The first 9 rows are patterns. Each new row is the sum of 2 different patterns, raised or lowered, with some noise. Before adding, each is slid sideways (what falls off one end comes back at the other), maybe read backwards, and multiplied by a number that may be negative. Names go in the order of the patterns.
In the rows, 128 means zero.
Known rows, each followed by the names of its patterns:
[124 121 135 121 141 130 149 109 151 126 123 141 149 120 138  97 136  72
 138 133 139 128 123 154  95 129 137 132 124  98 110 160 127  80 112 115
 156 134 139 125 142 134 112  99 122 146] -> (8)
[ 95 130 133 141 131 117 104 126 152 109 148 143 120 124 108 134 121 123
 122 118 131 137 100 139 127 179 124 121 144 130 127 128 184 144  72 127
 130 163 140 129  97 165  72 130 139 115] -> (1)
[125 126 138 134 140 143 114 124 139 144 103 161 132 147 146 126 133 137
 117 144 121 105  97 130 131 138 137  89 131 119 134 136 126 147 129  89
 102 150 130 110 159 116 154 119 140 104] -> (5)
[109 142 104 125 116 131 107 127 137 127 148 127 127  97 131  99 132 135
 135 127 108 132 132 114 102 131 129 122 116 132 132 138 128 134 139 102
 146 135 120 112 131 124  82  72  75 129] -> (6)
[128 113 169 182 112 139 118 118 125  72  80 161 132 123 125 117 133  92
 114 120 128 109 145 131 164 120 125 114 145 127 111 122 123 124 126 114
 134 116  99 159  86 117 158 103 170 116] -> (3)
[114 123 119 130 127 116 133 127 140 138 131 122 104 146 127 113 151 133
 133 123 124 123 140 134 132 113  72 133 146 113 130 139 130 144  74 171
 119  80 143 169 165 133  94 107 123 117] -> (4)
[ 95 145 142 124 126 100 139 110 126 126 149 159 119 131 130 124 114  72
 144 140 128 140 127 116 158 152 134 120 134 135 108 144 137 143 124  93
 143  95 184 139 150  97 115 159 113 122] -> (2)
[119 146 129 131 131 100 151 131 135 164  84 116  72 159 129 133 128 125
 128 130 155 124 107 131 122 137 129 125  82 107 143 128 127 163  90 160
 121 127 114 120 135 109 163 136 102  85] -> (0)
[128 122 133 143 110 130 138 136 129 115 108 158 130 131 106 105 124 145
 119 106 160 129 127 118 133 139 121  74 130 116 125 152 149 158 142 123
 142 107 136 110 133 111 160 181 150 130] -> (7)

New rows, each followed by the names of its patterns:
[152 144 156 140 192 151 141 154 168 157 151 143 134 115 168 164 118 164
 142 141 166 112 192 138 118 163 184 184 151 117 153 137 141 105 151 145
 138 143 139 153 110 147 196 150 143 109] -> (1) (4)
[131 162 155 152 175 166 157 125 210 168 184 132 155 165 134 159 165 130
 189 145 179 170 168 168 112 165 128 173 176 153 159 107 202 111 154 157
 155 196 189 161 155 139 153 113 184 166] -> (2) (0)
[ 97  91  97 127 114 116 133 122 160 110 102  54 121 127 105  98 121 118
 109 124  91 132  95 120 130 117 119  71 127  99 127 116 142 112 127 120
 133  93 139 118  94  73  86 115  98 142] -> (8) (6)
[115 150 146 169 142 132 177 163 193 101 196 119 147 144 139 164 149 146
 137 172 157 173 171 145 162 158 100 163 156  94 163 164 182 168 136 197
 152 158 133 141 147 157 198 171 169 170] -> (2) (7)
[138 115 182 104 112 119 113 131  87 131 182 176 122  91 129 153 132 126
 113 119 133 114 129 113 134 127 112 162 109 152 111 142 108 112 138 130
 119 150 109 139 142 124  89  95 113 146] -> (8) (4)
[103 111 109 119 132  74 139  85  85 112 156 118  78 107 122 139  91  93
 107 119 147  76 140 111 165  89  77 137 112 108 119 181 177  42 101 116
 136 125 128  55 125  53 121 116  94  99] -> (1) (2)
[ 39 103  92  83  64  89 141 142  54  88  79  87 117  88 121  98  94  91
 108  93  45  47  64 115 108  76 106  88  97  98  93  99  94  52  80 119
  87 114 104  56 104  50  96 110  76  77] -> (3) (0)
[168 136 145 106 158 157 165 123 111 165 121 122 124 165 174 157 131 137
 140 136  97 157 143 153 157 137 134 174 184 185 159 136 150 110 163 137
 164 136 120 179 129 213 151 156 117  95] -> (2) (7)
[140 169 133  86 119 117 126 147 127 122 126  89 105 144 125 108 126 154
 158 150 108  99 120 106 154 129 131 136  98 130 165 159  94 128 144 138
 148 133 130 138  92 167  90 101  94 116] -> (5) (0)
[114  96 111 135  98 107 115 132 121  97 164 163 202 114 130 114 139 119
 129 161 151  69 107 118 130 126 118 117 145  96 116 118  99  88 136 114
 124 132 128  95 113 140 110 130 123 102] -> (1) (6)
[129 123 119 102 107 103 161  86 164 130 187 127 143  62 145 176 144 137
 145 159 112 127 191 148 118 140 143 152 140 125 131 133 126 133 119  98
 114 149 118 163 139  71 123 124 147 147] -> (1) (5)
[ 80 107  79  89 113 116  82 120  99 110 125 129 102  94  96 100 135  84
 103 105 105  91  93 107 139 123  72 106  99  86 114 101 112 105 122  93
 108  91  97  81 105 102 109  63  57  90] -> (5) (6)
[139 147 138 145 146 183  80 136 190 162  98 121 135 162 166 144 179 126
 176 155 146 160 143 108 146 139 144 141 154 150 130 166 160 127 141 142
 156 153 173  94 133 112 187 197 146 152] -> (4) (0)
[101 159 123 147 144 130 138 131 153 145 166 175 135 155 141 149 155  63
 191 165 115 177 104 142 169 178 113  85 160 137 135 165 157 207 183  81
 151 116 195 164 159 143 142 177 128 156] -> (3) (2)
[105 143 125 151 119 104 163 119 127 152 154 125 125  93 111 129 107 162
 140 179 147 131 133 106 130 103 143 116 151 168 171 110 125 111 120 147
 108 126 148 127 135 135 137 156 133 125] -> (5) (7)
[135 126 160 135 115 150 112 132 130 131 150 141 170 156 119 109 111 137
 133 117 159 107 123 127 159 156 129 147 111 115 122 150 128 110 159 140
 146 124 149 114 128 113 101 113 156 138] -> (5) (7)
[ 99 120 133 106 164 136 122 132  90  87 159 125 123 132 110 128  82 103
 114 132 131 122 125 168  97 116 107 139 127 115 107 115 115 138 164 120
  96 113 150  78 114 133 152 118 123 168] -> (3) (4)
[ 94 120 106 124 106 140 125 128 210 146 128 125 146 140 135 138  99 132
  74 177 162 156 154 107 111 155 147 152 120  85 110 160 157 113 148 127
 119 110  76 138 110 164 147 131 170 104] -> (0) (7)
[159 157 138 135 144 136 152 161 152 110 163 135 138 151 155  98 131 126
 147  93 177 114 177 134 135 151 108 147 134 172 143  94  90 156 154 101
 132 131 143 164 150 142 180 111 118  74] -> (8) (0)
[121 127 119  94 104  98 107  42 101  91 110 131  93 121 104 120 102  66
 125  97 147  66 140 116 117 112 109 112  90 120  90  98 113 126 126  83
  88 136 102 111  99  45  87 114  98  89] -> (2) (7)
[119 108  97 121  94 133 135 116  72 100 146  66 152  96 104  70 123  89
 174  85  98 157 147 104  84 122 114  45  86 117 121  84  98  97 100 104
 120 101 120 101 137 103  77 117  98 104] -> (1) (6)
[ 90 148 167  83 142 137 156 131 120 157 160  85 117 140 149 141 126 124
 128 133 130 176 105 127 156 124 123 137 179 187 172 141 135 121 156 129
 143 121 140 131 108 103 124 168 170 172] -> (6) (4)
[102 100 141 155 130 127  88 108  89 102 106 122 102 113 142 111 123  73
  95 104  56  83 109 121  93 105 106 133  91  88 125 117  57 107 112  83
 145  53  96 103 119  82  64  94 106 112] -> (3) (7)
[158 135 169 157 163 181 167 161 180 168 153 166 185 163 145 115 162 197
 148 188 168 161 157 127 185 157 146 167 200 185 183 123 163 155 200 200
 197 156 162 173 159 160 145 194 161 157] -> (6) (4)
[131  99 129 115 145 131 141 132 102 144 141 166 137 147 122 161 153 141
 123 157 139  98  73  72 155 103 154 141 150 125 131 114 137 175 149 152
 139 186  79 167 111 136 118 144 141 170] -> (1) (6)
[151 106 186 108 115 160 126 188 137 145 108 172 198 133 109 167 113 144
 109 130 172 145  99 152 177 150 112 135 151 138 125 198 142 181 118 149
 135 149 138 130 135 145 124 141 126 160] -> (1) (3)
[127 149 113 148 118 151 146 169 148 140 149 133 173 114 153 112 137 150
 129 141 158 165 126 128 137 119 154 116 141 134 162 154 143 140 141 110
 144 156 139 121 129 162  73  96  86 126] -> (5) (6)
[108 121  71 107 109  99 113 106 121  77  97  82  99 133  84  82 105 136
 125  96  78 125  74 126  94 113 112  74 114  80 123  76 111 128 128 109
 107  87 117 104 131  84 108  96  77 145] -> (8) (0)
[145 149 171 130 155 179 106 140 149 149 164 134 184 191 120 185 139 129
 144 107 155 158 174  79  96 149 163 145 125 168 206 240  89 156 121 148
 170 149 193 140 160 153 156 139 166 141] -> (3) (2)
[147 122 136 107 139 135 150 140 109 111 138 156 111 136 157 141 161 104
 148 105 145 149 141 156 126 151 148 137 159 182 153  95 102 129 178 151
 112 146 113 136 129 138 143 141 146 182] -> (4) (2)
[184  85  94 162 144 145 149 113 195 136 120 149 133 172 113 171 155  78
 162 123 130 124 106 141 140 159 118 111 138 162 134 138 116 186 145 151
 118 140 150 170 129 133 130 122 142 127] -> (3) (7)
[109 149 112 118 130 109 134 158 146 114 128  99 121 105 140 152 129 131
 143 142 110 111 115 116  87 137 160 106  93  97 140 125 128 136 125 112
 109 128 123 144 115 110 124 120 119 124] -> (4) (7)
[149 161 136 140 147 146 135 127 159 172  98 180 159 121 166  80 156 116
 157 103 111 156 140 152 135 146 186 184  97 151 130 143 108  94 139 150
 151 129 153 130 155  89 156 149 151 137] -> (6) (3)
[145 187 182 182 146 191 208 141 192 169 202 181 226 211 169 189 189 146
 238 156 192 175 180 205 155 203 163 185 209 217 189 163 207 194 174 209
 203 155 200 152 218 170 238 150 227 169] -> (1) (0)
[100 121 105 109 103 124 121 129  99 118 123 138 138 132 126 118 103  58
 101 154 128  75 149 104 152 103 120 126  84  93 138 115 115 100 122 113
 132 113 121  86  54 107 115 102 141 114] -> (4) (7)
[159 137 152 173 165 141 140 161 116 149 126 162 156 156 155 162 123 140
 134 141 157 150 129 135 163 134 184 130 122 160 145 132 154 126 190 133
 174 181 131 112 116 167 171 171 148 150] -> (5) (4)
[116 161 128 108 128 170  96 151 134 101 105 121 117 179 122  68 128 103
 126  72 134 127  82 123 109 164  90 120 135 131 126 105 104 159 126  95
 101  93 159 105 129 142 142 122  98  98] -> (8) (1)
[135 144 169 109 201 138  91 125  91 169 120 127  90  83 160 125 119 160
 133 187 191 102 141  97 144 122 136 163 164 150 127 155 135 116 111 143
 147 143 125 132 145 154 134 114 125 154] -> (8) (3)
[102 119 111 103  95 132 102 105  40 114 108  92  76 100  93  58  88 162
 112 127  68  97 103 135  64 134 129 126 117 140 105  89 102  67  85 138
 104  84  93 104  65 115 132 100 115 114] -> (1) (3)
[ 72 114 103 142 105 131 113 108 115 103 179  83 104 152 101  97  92 109
  98 112 135 124 122 151  88 143 112 125  99 111 115  93 148 125 106  63
 108 144 101 115 114  93 142 125 116 145] -> (4) (0)
[ 79  75  84  62 140  37 104  97 103 107  86 114  42  78 116 135  74  61
  94  91  73 116  77  94  87  31 136  77 145  60 105  86  96  93  73  90
  55  89  90 101  77  87  45  45  97 110] -> (6) (0)
[172 103 150 145 150 158 135 131  88 146 166 170 173 115 158 132 146 148
 114 133 140 111 188 161 181 108 146 149 123 165 140 151 127 140 160 143
 140 142 130 126 160 156 129 148 146  83] -> (5) (0)
[156 140 108 108 113 112 120 107 111 157 137 128 116 132 129 114 118 129
 123 118 133 144 115 145 119 118 145 128 131 117 140 147  99  76  94 164
 103 154 140 119 135  72 175 113  84 142] -> (4) (2)
[103 140 124 143 143 147 162 176 141 146 122 159 137 102 193 187 147 144
 148 129 164 105 115 137  97 155 124 148 120 157 176 131 116 183 131 112
 155 177 175 148 124 124 125 143 133 146] -> (3) (4)
[156 147 180 135 166 170 118 139 169 186 169 134 140 120 134 157 153  95
 194 118 150 172 188 163 159  99 165 193 163 154 147 186 149 154 202 150
 162 136 170 158 132 108 150 159 153 135] -> (1) (4)
[163 116 114 100 115 101 127 157 128  79 140 112 147 124 119  86 119 105
 156 124 110  93 104 129  83  87 114  95 119 102 115 107 133 137  85 119
 126 104 122 110 107 120 129 105 123  99] -> (1) (3)
[117 135 145  99 148 126 104 101 132 133 131 132  88 132 100 123 135 128
 132 125  91 105 152 109 110 138 112 151 135 138 111 123 109 134 128 135
 125 124 109 137 106  67 130 130 146 134] -> (5) (6)
[111 144 144 147 168 146 137 146 118 128 163 143 131 145 181 173 168 129
 122 143 128 175 150 152 157 122 149 188 175 118 144 163 158 163 157 150
 157 112 189 113 129 122 136 163 193 155] -> (5) (0)
[ 92 137 126 171  97 192 105  79 127 156 132 131 118 116 155 147 126 104
 147 124 137 115 136 146 148 156 139 123 150 152  98 153 123 141  85 126
 144 161 130 144 133  67 104 158 122 134] -> (1) (7)
[148 107 150 115 139 129 120 153 189 174 157 112 142 115 158 117 119 126
 143 157 152 150 127 102 180  95 168 111 131 123 113 159 155 110 124 131
 136 148 136 126 107 171 109 126 145 137] -> (0) (7)
[ 89  88  98 152 129 196 135 132 155 159 138 126 122 138 137 152 122 102
 146 118 139 123 137 160 101 134 129 141 139 133 111 148 115 142 135 131
 122 129 127 125 131  69 159 145 136 170] -> (1) (4)
[129 145 145 145 151 194 165 126 141 155 170 170 163  87 143 137 142 148
 122 153 161 118 160 118 145 125 156 129 148 155 111 140 134 189 128 128
 142 163 167 129 154  98 160 185 149 146] -> (5) (2)
[155 111 124 106 110 150  98 127 136 132 120 100 113 108 144 131  93  92
 183 112 182 134  72  81 152  81 190 110  73 124 112 133 109  87 112  72
 128 119 146 111 116 137 132 145 117 117] -> (1) (4)
[131 126 158 118 121 102 116 131 133 154 132 132  78 151 123  74 113 138
 133 150  80 158 135  88 139 164 163 147 116  90 123 118 137 147 127 122
 140 140 115 130 144 149 127 116 115 192] -> (4) (7)
[150 132 151  65  91 102 154 134 141 161 159 116 123 131 134 123 107  76
 113 151 119 134 114 137 118 117 143 101 191 117 156  89 104  74 156 145
 109 136 141 144 109 137 137 132 155 119] -> (2) (0)
[116 146 136 134 109  94 221 101 204  97 113  88 125 130 177 108  49 128
 143 123 115 123 128  79 166 133 140 118 125 104 166 100 139 122 157 134
 125 127  77 138 127 165 155 120 119 110] -> (1) (0)
[123 134 128 148 128 139 150 144 100 156 129 173 137 158 114 143 137 139
 136 147 141 127 126 132 116  94 172 192 134 136 135 137 155  73  83 159
 126 132  80 148 121 135 190  97 155 126] -> (6) (3)
[113 163 166 172 139 123 155 117 118 135 150 149 168 152 126 146 117 143
 155 134 143 105 138 123 155 139 138 131 145 148 175 142 200 118 149 142
 140 139 132 169 143 142 138 143 144 163] -> (8) (5)
[112 143 107  77 146 130 122  93 108 174  65 139 149 108  77 108 104 168
  97  64 108 111  95 106 120 103  80 115  98 131  94 109 116 127 115 117
 109 134 126 128 104 109 153  86  87 105] -> (1) (4)
[130 112 141 111 109  97  82  79 145 136 116 117 130 145 105 150 138 132
 147 138 142 130 129 148 159 103  91 104 125 148 139 106 177 125 104 124
 102 141 117 145 173 151 127 108 124 124] -> (6) (4)
[129 113 146 126 135 124 134 149 137 167 126 150 110 138 125 155 136 150
 116 127 107 148 127 127 139 131 150 105 140 147 146 136 121 135 140 148
 112 120 116 159 138 107  90 106 143 113] -> (8) (6)
[ 94 130 172 131 147 104 123 126 151 134 103 112 134 130 122 121 128 108
 214 157 156  96 106 127  89 153 120 133 142 123 151 164 143 116  56 138
 126 136 133 127 133 114 147  89 139 123] -> (0) (7)
[111  63 113 126 151 176 145 115 133 141 113  99  93 163 131 109 137 140
 157 127 143  86 166 134 121 132 139 118 150  89 129  81 135 131 122  82
  94 163  94 141 128 150 114 105 101 129] -> (8) (7)
[173 208 134 184 179 213 134 192 219 181 159 152 161 205 216 173 207 201
 183 185 169 186 185 178 180 169 178 190 170 208 170 221 191 164 187 184
 189 183 228 186 139 183 192 249 189 175] -> (1) (4)
[156 174 156 149 121 161 178 164 170 180 162 101 150 178 158 165 130 142
 160 193 145 199 153 162 170 176 145 156 152 176 157 175 166 143 183 143
 136 175 169 175 156 169 178 198 191 148] -> (1) (7)
[188 148 183 197 154 170 200 180 155 138 163 155 172 179 164 157 115 215
 127 162 144 129 177 212 153 145 175 165 156 170 164 140 151 117 162 148
 152 174 147 233 183 197 138 136 162 127] -> (0) (7)
[121 133 147 129 159 165 144 105 134 124 106 175 106 147 132 159 125 140
 143 150 168 187 167 135 128 137 121 112 174 103 121 125  92 159 136 180
 112 126 124 149 144 130 125 125 134 139] -> (6) (0)
[163 167 153 146 193 164 163 179 159 169 132 157 159 194 183 134 157 191
 160 178 143 165 147 198 142 211 129 119 172 167 172 138 173 169 121 164
 171 200 150 161 176 167 174 177 122 166] -> (1) (2)
